There are 11 hidden switches. A switch that is on adds its own fixed numbers to the row, and there is some noise. The rows also spread widely along 15 directions, which tell nothing about the answers.
In the rows, zero is written as 128.
Some rows, each with its switches (1 for on, 0 for off) after it:
[109  92  67 145 159 125 115 187 114 158 155 136 102 165 163 146 130 135
 124 158 159 108  77 126 147 177 114 131 129  85 134 125 153 107]
1 0 1 0 1 0 0 1 1 0 1
[156 125 157 134 140 108  87 129 143 125 123 126 109 215 145 135 174 143
 147 108 128 121 123 135 129 138  97 105 105 136 148 109 150 136]
0 0 0 0 1 1 0 0 0 0 1
[167 120 159 140 106 151 113 110 107  97 116 101  55 158 161  93 117 148
 109 143 199  87 138 120 105 179 103 142 124 137 133 115 139 168]
1 1 1 0 1 1 1 0 0 1 1
[111  75 149 175 144 146 201 143 123 121 138 126 139 181 137 134  72 113
  90 115 163  94 156 119 122 186 121 107 137  83  82 144 189 138]
1 0 1 0 1 0 0 0 1 1 1
[117  87  83 140 124 162 148 132 172 143 162 120 113 110 141 130  99  63
  95 130 185  71 127 147 113 167 145 112 135 100 171 106 161 143]
1 0 0 0 1 0 0 1 1 1 0
[114 134 122 124  62 104 108 159 135 100 142 112  88 147 138 177 108  94
  81  66 100  73  57 115 142  92 114 145 127 211 175 114 134 174]
1 1 0 0 1 0 1 1 0 1 0
[130  84 163 115 114 167 138 124  88 148 153 137  96  99 145 118 148  89
 146 132 173 116 168  99 127 131 109 120 154 132 161 139 156 138]
1 1 0 0 0 0 0 0 0 1 1
[ 91  95 115 120 148 192 122 190 137 134 132 132 108 183 151 127 185 107
 136  84 141 106 114 179 164 101 134  84 180  92 137 116 191 134]
0 1 1 0 1 0 0 0 1 0 1
[105 121 153 149 130  88 101 189 138 143 144 124 156 224 149 150 154 160
 122  97  88 145  94 106 145 101  85 123 148 163 140 116 156 147]
0 0 1 1 1 0 0 0 1 1 1
[149  93 127 141  97 172 153  97  98  65 103 144  74 114 128 150  81  94
 121 126 145  91 108 153 131 135 117  98  98 108  94 152 182 123]
1 0 0 0 1 0 0 1 0 0 1
[135  78 182 122 121 112 122 109  80 121 134  98 118 154 150 164 100  71
 113  83  95 125 116  86 126 130 135 104 115 179 145 146 161 120]
1 0 1 0 0 0 1 1 0 1 0
[112  82 112 171 115 141 156 130 136 145 172 143 135 130 147 113 109 152
 122 158 172 113 157 122  89 148  84 153 150  91 100 128 148 137]
0 0 0 0 0 1 0 0 0 1 1
[108  87 118 152 122 150 156 184  95 110 131 119  96 143 143 143 110 114
 129 119 125 102  80 153 168 127 132 104 147 124  86 127 168 119]
0 0 1 1 0 0 0 1 0 0 0
[125  56 159 160 107  61 184 125  98 157 122  79  74 157 158 143 101  52
  80 101 117 136  84 108 121 193  96  91 101 145 133 147 135 123]
0 1 0 0 0 0 0 0 1 0 0
[113  77 111 181 147 163 125 133  91 111 197 121 110 141 178 132 136 131
 132 124 209  67 133 138 116 170 120 148 169  99 128 101 157 138]
1 1 0 0 1 0 0 1 1 0 0
[149 139 153  63 132 180  50 172  82  89  69 121  95 156 130 123 103 161
 122 145  96 144  88 143 172  80 153 131 149 152 120 140 174 130]
1 0 0 1 0 1 1 1 0 0 0
[118  81 159 168 152 146 147 165 167 142 149 156 186 198 127 155 123 157
 114 117 140 104 163 142 121 178  87 107 136  82 135 123 195 146]
1 1 1 0 0 0 0 0 1 0 1
[ 98  50 117 166 137  89 143 168 127 185 152 163 122 162 153 176 162  90
 138 119 103 129  49 138 143 150  74  88 104 109 143 131 154  93]
1 0 0 0 1 0 1 0 1 0 0
[112  77 162 154 130 163 138 180  74 158 172 128 118  96 159 100 144 116
 157 156 168 123 118 120 151 106 118 116 186 143 120 105 146 134]
0 0 0 1 1 0 1 0 1 1 0
[164 125 126 122 115 115  94 100  35  88 120 116  79 128 156 132  76  86
 131 148 124 120 101  85 159 109 156 117 108 163 119 138 154 115]
1 0 1 0 1 0 0 1 1 1 0
[100  97 101 146 104  79 152 150 166 194 115 149 156 171  96 136 111  96
 103 122  79 174 106 102 127  89  84  97 142 132 123 159 174 135]
1 0 1 0 1 0 0 1 0 1 1
[120 150 144 105 111 152 164 141 125 135  89 117  66 151 108  79 148  74
 108  96 167 142 142  99 151 116 126 111 160 140 135 157 164 157]
1 1 0 1 0 0 1 1 1 0 1
[139 107 133 160 106 123  88 105 115  87 163 140 132 150 160 153 129 116
 146  98 113  94  97 147 126 104 109 106 107 162 140  99 169 132]
0 1 1 0 0 0 1 1 1 1 0
[149  73 149 128 101 161  71 167  96 117 107 135 106 129 161 138  88 179
 112 185 113 136  60 147 122 122  86 132 137 129 131 129 152 131]
1 0 1 1 1 1 0 0 1 0 0
[150  84 199 163 108 125 173 124  46 110 130 100  97 137 138 116 117 114
 131 131 175 127 136  92 152 190  78 112 128 134  97 137 137 147]
0 0 0 0 0 0 1 1 1 1 1
[132  76 105 129  53  67  97 143  85 107 114  80 144 110 127 189  58  90
  73 110  46 137  62 111 155  98  98 131 121 166 149 135 136 148]
0 0 0 0 0 0 1 1 0 0 0
[114  51 139 178  81  94 140 165 122 154 134  81 143 156 142 131 117 133
  91 120 123 139  95 133 125 147  57 112 167 135 118 108 136 175]
0 0 1 0 1 0 1 0 0 1 1
[126  79 159 177 110 132 125 177 124 136 120 166 183 186 104 154 162 156
 139 117 113 123 120 153 181 127  50  92 158  88 127 115 187 164]
1 1 1 0 1 0 1 0 1 0 0
[118 137  97 117 113 134 104 123 143 139 141 168 114 136 140 124 150  96
 139 129 132 124 131 102 132  84 119 131 134 130 173 136 169 125]
1 1 1 1 0 0 0 0 1 1 0
[133  63 166 128 107 130 133 156  92 175 102 132 202 123  82 146 109  70
 117 124  81 171 156  94 180  87 106  76 171 112 156 158 186 146]
1 0 1 0 1 0 1 1 1 0 0
[ 96  13 150 105 128 154 103 179  89 169 131  93 155 117 155 174 104 100
  84 125  98 159  94 117 132 137 103 128 177 100 181 165 168 116]
1 0 0 1 1 0 0 1 1 0 0

New rows. What belongs after each?
[124 126 182 119 104 181  82 117 125  85 138 130 135 190 145 128 147 149
 120  73 128 117 144 109 107  74 114 144 176 165 134 125 161 169]
1 0 1 0 0 1 1 0 1 1 0
[ 99  66 135 128 101 195 128 180 102  90 125 147 135 114 134 173 100 135
 107 117 115 104  75 160 154 116  99 131 154 105 119 145 181 132]
1 0 0 1 0 0 1 1 1 0 0
[141  91 163 140 134 140  94 152 144 166 141 143 121 172 140 123 202 121
 162 118 143 137 109 153 136 145  76  70 141 141 179 102 161 143]
1 1 1 0 0 0 0 1 1 0 1
[120 144 147 143 105 149 114 149  95 106 149 149  97 148 144 111 160 126
 147 112 156 104 122 112 156  73 114 134 176 165 130 113 158 160]
1 1 0 1 1 0 0 0 1 1 0
[158  97 149 167 135 124 141 128 101 113 118 147 131 169 121 128 129 133
 142 149 164 106 138 147 170 190  78  90 106  81 119 125 187 143]
1 1 0 0 1 0 0 1 1 1 1
[131 109 142 113 136 166 107 182  87 123 121 135 126 133 125 132  84 145
 117 155 127 122 133 131 157 106 138 123 163 133 117 135 186 142]
1 1 0 0 1 0 0 1 0 0 1
[111 126 142  90 133 170  98 144 133  78  92 111 109 227 144 153 114 156
  84  82 113 135 108 124 128 130 115 139 139 108 122 160 184 137]
0 0 1 0 1 0 0 1 1 1 1
[169 138 195 155 108 123 146 174 146 142 104 153 140 151  90 124 110 152
 121 172 149 123 136 106 156 157  74 108 126 144 145 109 149 176]
1 0 0 1 1 0 0 0 1 0 0
[136 112 157 113 100 136 161 140 150 117  71 122 111 184 100 136  96 118
  78 115 120 124 136 127 144 153  96 118 119  94 122 160 168 155]
0 0 0 0 1 1 0 0 0 1 0
[101 100  97 156 128 114  69  94  88 114 173 125 149 183 167 117 185 130
 153  80 133 147 128 125 125  77  94 138 182 130 122 121 173 136]
1 1 0 0 0 0 1 1 1 1 1
[128  56 147 152 126 175 132 121 127 105 145 127 145 133 162 150  87 135
 101 140 168  96 151 124  94 176  98 135 129  80 146 138 180 134]
1 0 1 1 1 0 0 0 1 1 1
[115  78 132 158 113 107 196  92 152 141 126 113  62 161 153 125 129  66
 104  98 159 119 113 124  86 176  90  96  97 114 115 149 150 118]
0 0 0 0 1 0 0 0 0 1 1
[136  65 172  98 131 188  80 101  79  93 137  89 105 144 183 130 117  98
 116  99 138 114 131 143 110 122 154 114 158 137 148 127 167 130]
1 0 0 0 0 1 0 0 1 1 0
[ 96  34 113 159 122 130 133 133 126 160 151 116 113 155 177 128 186  55
 140  80 120 114  94 172 139 113 110  73 144  96 161 126 178 107]
0 1 1 1 1 1 0 0 1 1 0
[137  46 156 135 130 132 120  99 131 191 132  85  97 140 168  85 143  54
 111 123 159 149 124 124  84 151 123  79 148 134 169 123 144 131]
1 0 1 0 1 1 1 0 1 1 0
[109 112 155 141 121 102 128 169 162 156 126 148 189 183 109 150  82 119
  98 103  54 160 117 104 121  69 120  94 139 175 119 136 182 142]
1 0 1 0 0 0 1 0 1 0 1
[120  62 134 154  94 118 107 136 118 107 166  98 134 147 173 187  94 132
  78 106 136  93 100 107  91 164  79 159 132 133 168 122 133 154]
1 0 0 0 1 0 0 0 1 0 1
[142 126 203  88  92 152 145 182  92 114  93 128 108 123 118 153  57 139
  97 153  99 134 130  67 149 123 111 139 118 168 135 167 155 144]
0 0 1 1 0 0 0 0 0 1 1
[ 97  75 131 138 118 100 111 172 124 153 152 101 143 176 154 170 107  71
  86  58  71 107  87 117 131  94 139 105 136 174 173 136 166 135]
1 1 1 0 1 1 1 1 1 0 1
[133  68 161 139 137 128 145 170 143 171 118 124 158 135 120 146  70  88
  89 141 107 128 128 123 135 152 128  86 125 122 168 141 190 129]
1 1 1 1 1 0 0 1 1 0 0
[140 123 182 105  87 190 149 180 116  77  64 112 106 133  99 133  49 136
  64 127 132 116 108 128 153 131 116 123 145 140 115 153 175 176]
1 0 0 1 1 0 1 1 1 0 1
[126  93 139 124 116 185  82 176 145  96 121 132 168 174 131 160 139 123
 129  84  98 102 113 184 166  75 131  71 168 128 150  96 198 165]
1 0 1 0 1 0 0 0 1 0 1
[145  21 129 135 124 159 118 146 132 130 125 110 154 119 144 169  78 120
 104 157 131 102 111 176 129 208  98  86 107  76 158 121 183 127]
1 0 1 0 0 0 0 1 0 1 1
[146  92 180 134  98 132 119 156 165 160 123 122 175 157  91 148 171  94
 135  88 115 127 147 128 152 124  81  70 147 154 192 106 160 180]
1 0 1 0 0 0 1 1 0 0 1
[ 85  94 109 145 132 139 176 186 119 171 137 126 102 143 133 107  69 130
  83 149 152 127 114 107 118 140 123 140 169 121  86 153 169 136]
1 1 1 0 1 0 1 1 0 1 1
[136 151  87 120 120 132 141 198 162 140 106 129  80 169 120 116 118 117
 103 150 157  97  90 135 170 169 126 107 121 121 141 105 143 156]
1 0 1 0 0 0 0 0 1 0 1
[128 106 104 136 125 137  98 188 128 165 142 135  80 111 155 112  98 103
 129 169 113 124  45 166 136  89 150  78 135 178 135  93 156 119]
0 1 1 0 1 0 0 1 1 0 0
[135 115 120 160 154 122 102  86 169 157 158 156 144 170 147 102 183 111
 153 121 169 130 171 118  92 127 105 115 132 104 166 111 175 123]
1 1 1 1 0 0 1 0 1 0 0
[102  46 126 103 155 136 100  99 130 129 131 108 167 189 166 175 103 103
  91  83  89 148 151 113  89 137 126 125 131  85 147 172 200  99]
1 0 1 0 0 0 0 0 0 1 1
[106 104 127 139  77 139 134 143 118 131 137 142  65 125 160 117 142  96
 137 112 112 141  50 135 116  70  96  92 135 185 108 126 140 127]
0 0 1 0 0 0 1 0 1 1 1
[ 96  77 159 163 146 133 125 211 105 167 187 158 133 176 161 169 116 200
 116 151 142  87  97  98 121 177  76 182 144 126 130 133 146 129]
1 1 1 0 1 1 1 1 0 1 0
[138 104 143 135 132 134 121 155  47 106 153 117  96 125 158 146  95 103
 138 142 141  96 100 110 173 138 145 117 125 147 121 118 150 120]
0 0 0 0 1 0 0 1 1 1 0
[137  89 165 101 135 148  94 158 135 144  94 123 155 172 114 139 191 101
 143 104 116 149 118 153 188 128  90  78 141  96 188 125 184 141]
0 0 0 1 1 0 1 1 1 1 0
[101 138 124  70 105 164 103 185 121  85  86 114  93 190 129 166 101 142
  64  91 110 120  71 115 162 123 111 159 144 127 141 163 164 156]
1 0 0 0 1 0 1 1 1 1 1
[128  90 122 117 168 103 104 117 148 107 132 146 131 211 162 216 117 110
 111  90  97  91 114 120 118 177 119 123  50  88 165 155 187  85]
1 0 0 0 1 0 0 0 0 0 1
[125  72 158 100 129 188  75 101 108  97 154 141 148 136 163 176 156  96
 151  85 112 121 137 135 117  87 115 107 130 118 183 145 189 110]
0 0 0 0 1 0 0 1 1 1 1
[ 96  97 120 161 121 141 155 165 149 138 143 126 206 159 102 142 121  98
 110  84 118 120 172 112 153  89 119 114 173  95 137 136 193 154]
0 0 1 1 1 0 1 1 1 0 1
[148 122 107 101  67 154  61 159  99  90 106 119 130  97 121 150 104 129
 118 139  92 118 107 137 174  60 119 133 156 147 171 120 165 160]
0 1 1 1 0 0 0 1 0 0 0
[100 110  96 157 126 147 121 178 155 158 173 177 110 153 158 128 157 168
 148 156 160  96 100 125 110 119  86 154 140 115 132 121 149 125]
1 0 1 1 1 1 0 0 0 1 1
[160 149 146 126 142 131 113 162 143 131 121 130  63 158 152 104  92 118
 119 155 149  73 107 135 134 143 167 107  99 176 148  97 159 137]
1 1 1 1 1 1 0 0 0 1 0
[ 76  83 157 156 138 150 209 188 104 155 142 142 128 160 127 129 123 111
 113 117 150 123 137 101 157 140 106 127 172  90  90 159 172 126]
0 0 0 1 1 0 0 0 1 1 0
[126 123 132 109 152 135  90 168 130 142 145 106 102 169 158 130 189 107
 144 108 159  98 122 124 164 137 136 123 142 132 183  95 145 137]
0 0 0 1 1 0 1 0 0 1 0
[133 118 173 175 116 145 187 109  93  81 134 149 125 180 128 129 121  97
 139  83 153  79 175  95 150 122 121 108 123 118  94 153 185 140]
1 0 1 1 1 1 0 0 1 1 1
[150 143 186  78 124 157  70 162 104 121  87 124 113 178 128 112 119 140
 119 127  95 168 127 111 147  75 135 101 162 181 144 134 175 155]
1 1 1 0 0 0 0 0 1 0 1
[ 81  67 116 143 134 160 154 209 124 144 182 152 142 152 143 185 171  99
 141  89 141  69  92 147 182 160  99 106 146 101 165 119 165 131]
1 0 0 0 0 0 0 1 1 1 1
[150 148 160 129 100 165 120 157 126  77 128 153 145 152 117 149  76 163
 105 140 143  76 163 109 149 139 110 144 128 136 144 120 173 180]
1 1 1 0 0 0 0 0 1 1 1
[ 82 124  81 152 156 149 115 184 116 146 159 199 106 174 157 125 181 153
 180 137 135 127  60 138 157  83 100 119 142 113  93 133 180  91]
1 0 1 1 1 0 1 1 1 1 1
[114 106 122 172 148  86 137 144 133 171 189 138 141 165 161 124 178  80
 172 108 136 116 132 105 140 116 121  87 123 149 152  99 155 111]
0 0 1 1 0 0 0 0 1 1 1
[133 131 121 135  80 116 197 174 141 151 126 133  68 100 106 135  89  62
  86 147 169  74 108  97 165 182 106 122  99 132 174 131 129 158]
0 1 0 0 1 0 0 1 1 1 0
[122  72 139 109 116 205  78 136 101 120 167 147  83 121 188 144 180 127
 150 119 165  93 117 135 103 124 100 139 147 116 187 132 152 122]
1 1 1 0 0 1 0 0 1 0 1
[135 100 112 155 125 126 133 117 126 120 147 133 114 149 141 143 146  54
 155  93 120 101 103 150 151 112 141  61 107 136 137 107 170 112]
0 0 1 0 0 0 0 1 1 0 0
[118 111 124 215 104 101 174 138 148 134 169 113 145 168 127  98 152  64
 127  62 156  65 152 139 150 108 134  86 164 154 127  81 161 179]
1 1 1 1 0 1 1 0 1 0 0
[114 106 106 115  87  98  59 133 106 135 146 164 138 125 147 166 124 138
 128 135  69 149  82 107 126  54  83 157 135 166 155 138 154 126]
1 1 0 0 0 0 1 0 0 1 0
[ 86  68  89 165 125 103  97 162 119 186 191 149 168 141 158 134 162 156
 136 144 139 140 125 113 115 105  63 159 184 107 144 118 153 139]
1 1 0 0 1 0 1 0 0 1 1
[129 111  88 149 107 115 147 100 148 137 149 125  88 114 148 107 147  13
 137  93 151  87 125 151 137 101 148  64 105 141 165 101 166 131]
0 1 0 0 1 0 1 0 1 1 1
[148 107  91 159 117  87 120  89  95 135 147 158  91 125 151 131 120 107
 149 174 153 121 112  97 123 139  95 132  98 114 121 130 142 107]
1 0 0 0 1 0 0 0 0 1 0
[165 115 219 139 142 121 138 119  74 146 131 139 132 156 117 109 144 101
 172 135 138 142 176  88 161 124 122  79 142 170 118 119 162 141]
1 0 0 0 0 0 0 0 0 1 0
[101  59 136  95 118 135 104 155 105 113 110  92 118 155 163 171  95 127
  80 101  85 142  89 137 128 140 103 139 130 116 152 168 180 117]
0 1 0 1 0 0 0 1 0 1 1
[146  49 147 130  93 118  76 160 120 146 122 111 116 109 169 152  97 125
 108 159  93 130  63 154 117 130  86  98 116 161 183 114 158 136]
1 1 1 1 1 0 0 0 0 1 1
[106 100  97 168  96 130 208 176 119 115 172 149  81  94 141 179  64  77
 110 128 147  36  81 124 147 159 127 121  82 137 115 129 147 120]
0 0 0 0 1 0 0 1 0 1 1
[116  72 144 119 162 104  72 131  95 143 154 110 102 191 192 157 135 129
 123 118 109 152  57 118 105 154 112 125 122 158 143 131 148  96]
1 0 0 0 0 0 0 1 1 1 0
[ 98  94 130 114 112 173 170 113 127 123 117 135 104 169 129 131 146  98
 110  86 156 129 165  97 116 133  99 131 161  84 117 177 175 136]
1 0 1 0 0 0 0 0 0 1 1
[ 69  36 166 176 144 157 206 183 152 201 169 165 115 148 150 136 145 108
 124 108 147 105 115 134  93 155  94 111 150 109 115 153 173 103]
1 1 1 1 0 1 1 0 0 0 0
[168 102 174 172  95 129  96 118 106  68 149 132 135 156 152 160 117 133
 142 111 126  74  96 148 142 142  97  93 101 175 135  77 154 160]
1 0 1 0 0 0 1 0 1 1 0
[109  95 109 134 120 177 133 148 142 117 151 170 166 111 123 146 121 113
 145 129 133  96 157 146 145  88 123 114 149  98 135 127 196 133]
1 0 0 1 0 0 0 0 0 1 1
[101  93 140 144 147 168 119 127  78  99 154 164 129 167 159 146 120 126
 156 109 107 132 107 130 130  70 133 109 147 126  73 149 198  91]
0 0 1 0 1 0 0 1 1 1 0
